The same things were measured in two ways. Each way mixes the same 11 hidden numbers, adds some noise and spreads widely along 6 directions of its own, which tell nothing about the thing.
In the rows, 128 means zero.
Some things both ways: the first way, then the second way.
[127 111 112 126 121 107 125 106 162 109 156 111 125 137 173 114 116 115
 171 169 145 147 130  92 111]
[126 116 207  85 136  78 136 126 156 105  53 132  89 111  82 107 104 131
 139 156]

[137  92 135  88 103 129 129 159 109 100 155 136 138  92 183 110 155 101
 158 156 128 151 109 115 111]
[114 164 120 124 164 170 149  70 151  99 125 140  92 167 150 123 138 124
 130 181]

[ 99 117  94  99 110  90 129  55 121 107 151 105 182 113 212 190 138 194
  83  84 160 156 109 154 101]
[187  69 236 131 125  81 138 206  94 166 104  97  80  84  71  64 116 108
 111  99]

[150 145 128 155 149 148  89 142 166 109 200  63 139 140 111  82  58 105
 136 173 173 144 181 118 121]
[197 155 136 163 128 128 188 128 144 175 181  93  98  82 159 181 212  58
 152 126]

[ 97 139  76 144 113 104 173 108 128 155  70 180 120 126 184 177 214 119
 174 157 138 143  66  87 184]
[178 167 127 149  94 157 122 104 119 112 161 153  88 136 131 137 184  42
 112 112]

[162 134 134 122 110 114 119 119 120 126 153 103 148 126 110 110 148 155
  83  78 118 157 142 135  93]
[153 167 168 138 144  95 110 131 118 128  59 103 119 127  94 105  54 193
  65 150]

[126 127 112 129 133 141 133  65 140  58 162 130 175 119 142 140 129 121
 129 167 183 170 132  84 146]
[141 174 143 138 130 133 167 153 148 182 106  90 122  71 123 132  56 165
  86 160]

[161  68 131  60 137 164 150  81  78 123 118 150 137 131 146 195 103 144
 148 109 140 130 145 134  86]
[136 113 124 127 156 169 159 135 155 195 176  69 114  90 189 168 110 131
 143 146]

[123 145 117 130 111 126 157 134 127 122 130 112 148  97 118 116 163 160
  84 121 137 146 133 139 114]
[ 73 132  63 105 191 113 122  68 133  88 141 140 187 173 185 167 136 167
 178 148]

[175 105 141  74 128 127 147  88 127 211 112 131  78 115 106 156 119 154
 137  62 112 112 134 119  74]
[144 143 125 116 133 104 126  95 115  84 112 160  95 122 130 141 185  77
 143 121]

[113 140 108 158  95 121 114 177 147 118 161 134 214  99 176 124 149  86
 135 143 165 116 118 122 155]
[ 98  71 161  55 146 103 136 174  85 126 114 139 151  63 113 108 102 102
 187 119]

[147  98 147 130  99 113 153 158 123 124 155 148 130 133 153 161 154  97
 141 121 115 114 112  90 134]
[125 173 115  94 166 174 127 119  95 122 142 212  88  70 141 114 114  59
 164 150]

[128 101 123  79 138 102  94  71 110  78 172 108 178 121 192 112 106 154
 116 123 162 156 180 155  76]
[ 66  95 135  94 134 102 102 135 113 113 120 135 183 131 133 129  24 168
 146 119]

[105 136  87 179 132 140 163 121 138  79 160 131 158 148 179 136 148 108
 150 216 176 168 114  94 164]
[156 124 191 149 138  79 170 185 119 184 133  86 144 106  98 142 129 129
 140 105]

[144 132 130 108 111 131 142  75 129 133 129 114 107 126 109 147 130 166
  99  89 145 124 139 109  80]
[119 116 157  91 124 100 133 111 126  99  54 130  81 144 102 122 173 136
 139 155]

[105 124 137 142  96 126 170 178 123 148 123 152 122 125 158 156 164  94
 132 119 121 107  57 105 169]
[133 131 137 154 153 117 197 146  93 155 162 121 130  88 125 140 159  90
 174 121]

[124 111  83  74  92 125 144 112  97  85 124 132 211  86 198 180 184 171
 112 115 183 154  98 109 128]
[161 175 157  97 123 140 146 105 163 124 124 104 125 151 116 124 222 107
  90 102]

[106 144 112 173 119 114 130 127 149 126 162 142 174 127 176 117 148 100
 134 138 146 147  91 116 161]
[166 161 116 161 137 134 151  94 121 119 111 117  65 123 135 142 169 102
 132 153]

[116 136 118 149 117 136 147 156 131 114 134 132 137 112 139 138 154 105
 135 165 137 147 110 116 159]
[132 142 155 141 133 114 134 159 104 164 119 116 141 104 107 106  68 169
  75 130]

[104 152 135 149  87  88  81 219 135  83 166  73 179 115 150  94 141 110
  83 118 125 130 129 156 151]
[ 85 143 149 119 121  72 135 106 132 125 131 118 221 155 109 155  96 196
 114 116]

[119 119 126 110 112 124 103 100 113 126 119 145 123 116 162 196 132 113
 146 120 122 128 124 143 124]
[ 80 109 104 113 112 152 127  50 155 120 151 120 110 180 189 209 159 149
 137 178]

[156 118 139 111  97  63 119 103 133 108 151 129 166  97 135 124 178 158
  93  81 102 131 185 131  86]
[105 105 135  64 161 132 119 107 157 113 107 146 118 133 137 151 121  96
 252 193]

[116 140 159  94 101 140 132 120 144 150 119 135 100  81 104 148 121 116
 120  89 143  80 110 101 125]
[127 115  85 164 122 161 219 165  90 186 198 106 136  61 170 144 141  85
 163 147]

[151 130 147 103 128 155 119 116 139 112 149  65  99 124  79 105  73 175
  97 102 132 142 141 134  77]
[156 137 117 161 173 121 181 165 123 152 171 121 117  55 176 117  88 100
 123 115]

[149 110 120 126  76 136  98 149 122  75 163 162 250  76 166 146 168  81
 141 127 148 131 137 114 119]
[159 184 166  94  98 126 120 141 130 144 109 115 154 132 115 134 147 145
  69 130]

[143 123 135 123 161 128 158 134 105 120 147  92 153 143  93 139 116 146
  73 122 138 161 163 156 150]
[163 142 159 112 149 131 109 122 150 176  78  96  88  76  93  95  82 169
  99 153]

[135 135 116 120 137 137 121  77 137  91 154 105 144 119 124 136 116 145
 117 147 165 163 155 115 119]
[129 150 141 101 119 118 122 101 147 111  81 139  93 124 119 125 131 135
  98 147]

Other things, the second way, with their names:
(832): [178 135 142 131 107 153  99 125 111 123 125 159  62 109 113  94 134  63
 128 136]
(386): [129 115  89  73 155 143  53 140 126 116 109 162 104  75 169 102  47 115
 127 108]
(20): [ 99 164 112  97 135 143 111  65 120  78 104 169 111 140 127 122 144 128
  90 125]
(814): [ 94 125 124 118 144 134 162  72 171 111  88  86  80 170 150 176 165 154
 136 149]
(321): [135 160 100 146 124 157 126 108 128 134 127 112 107 130 160 149 104 142
  71 146]
(612): [107 164  79 148 143 138 101  94 115 121 120 159 109 156 154 147 114 151
  88 132]
(422): [149 192  73 183 100 103 134 111 117 101 116 106 150 119 145 151 112 141
  59  94]
(459): [ 92  93 136  79 124 124 124 110 159 119  91 150  82 113 125 131 109 110
 177 151]
(56): [ 84 134  82  89 116 128 153  74 159  99 150 156 136  94 156 177 172  75
 188 115]
(300): [124 137 133 129 113  65 135 123  99  87  96 144 133 134 112 141 170 122
 115  98]
(246): [150 153 133 119 127 168 122 122 138 140 119 131  81  93 124 132  86  80
 143 161]
(941): [163 153 117 154  94 128 145  91 132 117 115 111  98 156 126 147 194 105
 144 164]
(342): [126 151 112  86 157  67 106  97 178  72  76 155 108 121 138 153 149 100
 162  97]
(977): [128 141 210 109 150  54 193 141 153 140 112 101 165  75  80 144 124 137
 134 118]
(661): [101  85 129  97  88 137 134 104 139 114 104  93 121 145 133 137 128 140
 145 159]
(583): [204 138 174 123  93  79  96 169 126 139 111  89 155  87 106 115  96 119
 102 106]
(217): [106 138 141 124 111  92 159 166  97 123 131 153 145  55 112 120  82  99
 103  82]
(574): [112 146 136 113  86  70 142  89 133  50 127 160 143 136 132 185 183  62
 142  91]
(144): [ 77 134  88 106 154 117 109 132 139 114 163 170 170  91 189 145  22 138
 107 110]
(242): [119  96 132  83 108 114 149  78 192 101  81  83 109 126 117 143 161 118
 179 165]
(940): [ 93 145  89  85 143 124  87 108  92  83 109 179 142 128 143 131 120 123
 122 109]
(867): [107  78 172  82 123  76 105 172 112 115  76 131 141 105 100 106  58 138
 166 130]
(796): [115 170 142 156 170  93 175 124 116 153 124 104 162 138 126 164 136 185
  95 131]
(327): [170 176 129 134  64 105 140 142 113 132 191 136 195 106 129 168 187  59
 108  84]
(146): [159 124 111 157 113 182 185 143 158 214 157 126  19  62 159 142 140  74
 156 182]
(812): [149 165 173 147 126 115 145 120 127 169  70 113  80 147  82 134 148 176
 102 171]
(659): [131 107 167 118 104  52 137 109 121  81 131 126 157 125 112 160 163  89
 147  86]
(474): [199 154 159 128 122 101 149  99 165 137 133  96  92  99 136 165 215  79
 129 121]
(865): [118 120 121 140 113 106 107  98 166 132 143 120 150 159 134 116  99 170
  81 114]
(25): [114 100 112  86 156 103 142 144  79 115 133 182 134  83 123  80 177  90
 171  98]
(257): [ 63 111  99 116 148 118 170 103 136 120 155 140 148  94 167 176  89 124
 186 148]
(350): [127 166 121 114  82 132  85 107  92 118 109 151 134 142 116 139 139 143
  70 111]
(967): [138 129 170  78 152  98  85 135 150 149 136 152 151 113 102  97 123 129
 117  76]
(436): [124 136 149 104  95  88 111 108 117  75 102 177 106 135 100 134 175  76
 130  95]
(570): [118  86 128  79 113  98 107 138 113  99  73 160  82  88 110  97 136  96
 156 123]
(986): [120 133  96  86 103 123 100 136 111 134 126 134 150 104 146 155 146 119
 126  90]
(26): [ 87 120 123 107 109 111 113  95 112  87  83 155 107 151 122 139 123 143
 126 144]
(206): [115 136 108 109 172 151 119  80 178 140  87 108  68 145 163 149 120 176
 131 178]
(455): [114 110 166 147 108  57 196 170 133 132 130  87 176  83 104 141  85 123
 147  98]
(552): [173 138 181 146 171 123 171 180 107 173 104  93  69  68 101 100 115 109
 115 111]
(573): [108 131 164  84 130  75 129 106 165 125  64 108 127 145 103 150 143 177
 114 125]
(673): [146 166 146 201 142 111 231 111 180 181 157  41 137 113 158 188 109 171
  99 172]
(804): [120 155  69 155 143 130 130 107 100  98 132 168 103 104 157 138 112  91
 141 126]
(889): [ 97 140 120  88 144 109 125 105 138 123 109 155 124 109 134 150 138 134
 132 125]
(414): [ 71 100 127  92  94  75 153 128 142 133 126 116 192 153 116 165 168 158
 152 102]
(768): [140 130 150 151 119 139 132 124 141 171  86  83  68 136 121 129  89 185
  79 173]
(89): [143 188 109 127  86 128 110  93 140 107 124 145 115 130 130 157 163  99
  75  96]
(138): [136 161 125 178  63 106 112 153  75 135 192 150 193 144 120 149 110 106
  70  57]
(101): [133 193 111 158  85  95 134  98 120 115 127 133 146 140 131 176 158 141
  67 104]
(306): [ 86 102  92  93 129  94 118 103 115  70 157 184 163  99 147 134 137  72
 168  70]
(318): [121 138 140 115  97 101 169 179 110 145 121 128 152  60 116 121 100 115
 105 117]
(199): [158 192  88 178 132 119 131  93 167 148 167 126 144 118 181 180  88 142
  99 149]
(649): [103 114 165  86 112  97 116 103 189 139  69  98 128 178  96 131 138 196
 122 142]
(497): [141 117 167 136 133 123 152 154 126 162 116  97 100  96 113 122  86 130
 125 135]
(767): [117 154 143 155  91  78 137 125 134 157  99  80 169 174  97 165 132 212
  74 112]
(976): [151 178 132 146  82 166 185 114 132 165 120 112  67 111 110 139 205 100
  79 142]
(314): [135 144 185  82 151 105 130 151 117 121  58 175  72  95  76  76 126 110
 137 141]
(482): [104 140 118 103 102  86 123 118 115 122 147 148 199 145 122 167 174 130
 140  95]
(705): [ 67  68 137  98 125  52 130 133 136 109  87 126 168 159 112 132  95 178
 167 136]
(806): [123 173 148 129 115  88 136 117  83  60 123 178 172 121  78  93 119  88
 114  92]
(191): [128 118 110 114 121 130 151 140 129 168 118  93 114  78 137 168 141 111
 176 122]
(512): [116  85 118  87 126 145 125 105 143 162 138 107 136 130 135 130 159 141
 179 170]
(816): [ 93 152  78 119 164  93 122 120 135 112 147 161 183  94 173 145  58 153
 117 111]
(235): [145 122 135 134 130 154 118 129 152 191 120  89  95 118 143 119  86 186
  94 165]
(859): [127 137 150  90  82 126  68 146  92  95 106 221 103 112  93  93  85  62
 144 124]
(272): [137 151 159  80 121  91  78  90 160  95  66 160 120 170  86 122 159 133
 140 145]
(727): [ 93 176  88 128 116 154 100  69 121 100 107 177 113 184 114 115 142 153
  87 134]
(903): [137  70 159 109  79 129 143 125 153 157 103  76  77 125 126 150 154 118
 160 167]
(34): [126 143 130 120 149 144 125 114 131 133 105 152  64  91 149 131  73 122
 125 171]
(897): [109 177 111 140  83 115 101 167  69 116 140 168 192 111 118 126  39 123
  78  72]
(970): [105  60 120 133  86  97 177 130 123 132 144 104 118  78 169 182 105  96
 205 158]
(140): [172 124 180 116 140  87 151 186 125 162 119 102 155  54 106  91  77 130
 120 133]
(152): [170 106 156 131 152 179 183 173 110 185 126  96  43  70 122  86 149  82
 144 162]
(406): [104 126 126 121 141 156 189 122 160 145 148 130  84 102 146 160 140  65
 205 155]
(331): [102 123 129  94 128  91  96 145  66  91 133 183 191 116 106 101  97 111
 145  82]
(357): [143 223  85 141 166 147  96 125 101 124 134 178 141 109 141 117  85 126
  84 103]
(133): [ 64 131  61 122 112 148 141 103  80  78 162 201 143 123 151 119 129  90
 112 115]
(687): [131 113 159 115 119 126 113 149 119 166 115 107 124 114 105 105  89 162
  86 123]
(879): [139 144  98 180 142 120 196  99 150 135 173  90 142 133 162 175 163 106
 169 151]
(110): [139 156 131 112 105 139  96  70 149 105 108 143  82 171 135 152 187 119
  81 128]
(975): [ 82  97 138  94 153  79 123  92 165 100  84 125 131 156 122 140 122 166
 161 141]
(913): [ 98  99 134  98 160  58 118 125 123 113 139 149 180 120 155 161 107 148
 167 117]
(809): [ 98 142 102 105 127 154 135 110 111  91 149 199 109  90 129 119 116  44
 176 119]
(97): [176 112 160 125 114  81 135 192 128 176 173 116 150  57 120 131 138  75
 141  55]
(267): [130 164 149 144 106 116 157 141  99 101  76 159  84 146  80  79 151 111
 106 124]
(7): [170 159 146 160 141 117 121 164  78 133 152 162 100  54 131 124  65  62
 112  96]
(175): [113 150 132 118 134  60 133 152 105 107 138 153 199  95 119 126 105 126
 106  56]
(759): [149  61 184 110 131 115 144 131 176 154 131 115  52  85 119 113 121  82
 168 143]
(390): [142 142 132 127 119 131 123 137 140 137 164 108 173 126 140 118  90 132
  89 107]
(966): [ 99 146 130 119 160 109 122 115 125  80 167 190 179 157 146 132  78  96
 180 139]

Some of these things the first way, each followed by its name:
[ 84 137 115 153 124 123 147 133 131 100 136 174 186  73 177 126 183  83
 143 174 131 174  75 135 199] | (879)
[ 84 102 151 102 137 106  89   5 124  92 149 168 188 121 187 178  85 107
 122  73 136 128 120 160 123] | (970)
[ 89 136 140 177  93 103 102 176 161  89 151 166 200  53 162  92 159  77
 152 156  88 123 117 163 161] | (705)
[135 151 141 124 114 103  44 153 152  99 185  93 183  76 140  66 114 117
 114 106 135 149 143 152 129] | (455)
[142 134 139  83 128 118 133 134 130 175  68 117  99 119  73 101 134 145
 127  80 114 103 147 130 117] | (242)
[119 126 112 152 113 122 157 146 128 138  84 147 153 121 118 177 151 142
 133 113 102 114 111 142 162] | (97)
[ 89 126  91 159 111 114 165  89 166 118 119 134 147 129 173 165 137 131
 152 161 141 137 104 112 131] | (913)
[163 142 120 123  84  57 111 134 144 181 100 154 134  92 130 149 212 146
 136  57  87 111 123 103 140] | (246)
[131 101 145  97 136 173 142 106 102 101 131 142 107 115 124 158 120  92
 151 158 125 178  88 118 149] | (673)
[127 144 117 108 115 115 128  39 141 138 112 118 101 139 123 173 129 176
 107  78 152 125 117  92 109] | (101)
[118 122 127 120 150 102 109 132 132 124 133  89 111 115 131 149 100 146
 127 143 104 157 150 179 146] | (759)
[139 101 156 112  99 126 138 188 113 109  98 116 101 145  99 117 121 138
 131 107  81  85 149 137  94] | (649)
[123 146 123 124 157 135 128 160 142 154 119  84  92 132 106  89  93 131
 140 155 143 128 147 144 137] | (306)
[114 103 131  93 139 123 144  57 111  74 139 107 152 131 141 170 100 174
  86 112 149 143 164 152  99] | (235)
[130 118 110 133 128 124 147  82 134  94 150 126 156 122 151 151 128 160
 126 140 144 151 140 122 115] | (206)
[146 126 130 134 108 130  81 157 129 156 127 171 150  98 150 127 151  67
 191 123  97 136  98 133 152] | (574)
[144  98 151  90 177 149 139  49  74  63 149 125 123 138 110 163 100 158
  94 142 130 181 186 161 115] | (459)
[164 132 143  96 134 145 124  81 128 174 105 159 135  96  88 100 129 139
 138  63 119 124 125 127 104] | (422)
[145 128 110  99 118 128 112  97 148 150 121 169 174  57 141 148 158  91
 173 141 155 132 148 107 142] | (327)
[140 119 137 110 102 100  94 109 148 118 163 135 165  91 165 120 125 130
 140  96 136 100 148 118  93] | (767)
[131 157 116 164  93 148 152 165 124 120 148 121 125 106 118 163 178 124
 100 142 132 158  83 102 160] | (796)
[123 130 131 152 105 118 122 131 132 121 131 156 143 114 145 154 150 113
 142 119 104 124 108 128 144] | (768)
[134 146 124 127  84  85  77 114 132  99 137 124 168 130 154 110 160 154
 109  64 132 107 135 111 100] | (897)
[123 118 120 112 107  81  99 125 132  53 184 101 160  90 184  87 169 138
 113 168 127 190 160 139 100] | (966)
[135 130 129 117 130 112 125 123 131 120 140 103 127 100 121 120 131 164
 109 122 116 152 152 153 112] | (975)
[101 148 125 157 127 118 107 138 150  99 156 114 132 120 150 126 121  98
 140 167 144 146 115 119 174] | (257)
[120 138  94 131 104 121 126 109 129 120 120 123 125 148 179 147 147 159
 147 122 157 129  87  93 121] | (814)
[125 108 129 126 133  99 128 126 131 133 142 147 154 117 170 120 134 104
 155 138 119 131 142 140 132] | (832)
[144 145 103 172 127 108 127 129 147 162 142 130 117 156 145 134 148 115
 156 137 120 150 107 106 151] | (7)
[139 136 132 113 162 129 128 132 121 110 150 102  91 137 121  98 121 120
 134 178 155 158 159 112 146] | (809)
[154 107 121  64 145 138 126 115 133 155 155  87  93 129 158 109  85 133
 161 145 182 128 150  99  87] | (20)
[136  94 164  50 127 120 151 131  83 155  55 126  70  90  79 173 136 184
  98  59  51 121 136 196 102] | (865)
[103 160  90 155 100 105  78 207 152  81 148  97 211  86 171  67 158 105
 139 178 155 152 135 143 160] | (390)
[150 134 133 132 138 129 138 101 126 140 132 141 152 140 110 139 120 137
 118  92 148 103 157 113 128] | (191)
[134 133 172 159 145 151 145 129 142 109 127 137  56 127  54 156  97 102
 144 162  92 111 154 113 162] | (146)
[155 132 168 145 123 205 132 188 109 115 120 167 130  95  47 122 130  45
 154 160 104 127 126 120 167] | (318)
[116 143 139  95 114 143 138 127 110 156  99 176 104  35 125 172 183 108
 136 125 119 137  84 131 175] | (133)
[145 129 106 166 131 150 172 140 136 152  67 144 122 165  80 119 131 145
 163 134 107 106 144 120 119] | (386)
[135 117 144 129 169 181 189  78 104 139  94 160  98 141  67 151 110 122
 131 143 123 135 149 136 130] | (570)
[141 119 138 120 116 126 117 191 122 205  92 123  92 155 121 116 118  92
 167  90  89 100 102 145 120] | (659)
[147 108 143  97 133 138 108  47 101 110 188 166 212  52 163 170 134 132
  98  86 138 176 130 170 113] | (300)
[148 115 131 142 125 108 149 149 137 117 138 140 149 109 121 105 160 110
 142 160 103 141 171 127 124] | (272)
[122 116 118 108 147 146 188 115 105 133 107 119  97 165 129 116 132 134
 123 155 160 133 142 113 104] | (331)
[158 144 104 166 143 125 141  97 162 122 131 120 143 130  96  98 130 169
 144 142 122 160 152 114 122] | (342)
[ 95 111 130 107 157 153 207 109  82 107  91 165 150 102 116 182 160 111
  99 170 145 153 147 156 171] | (512)
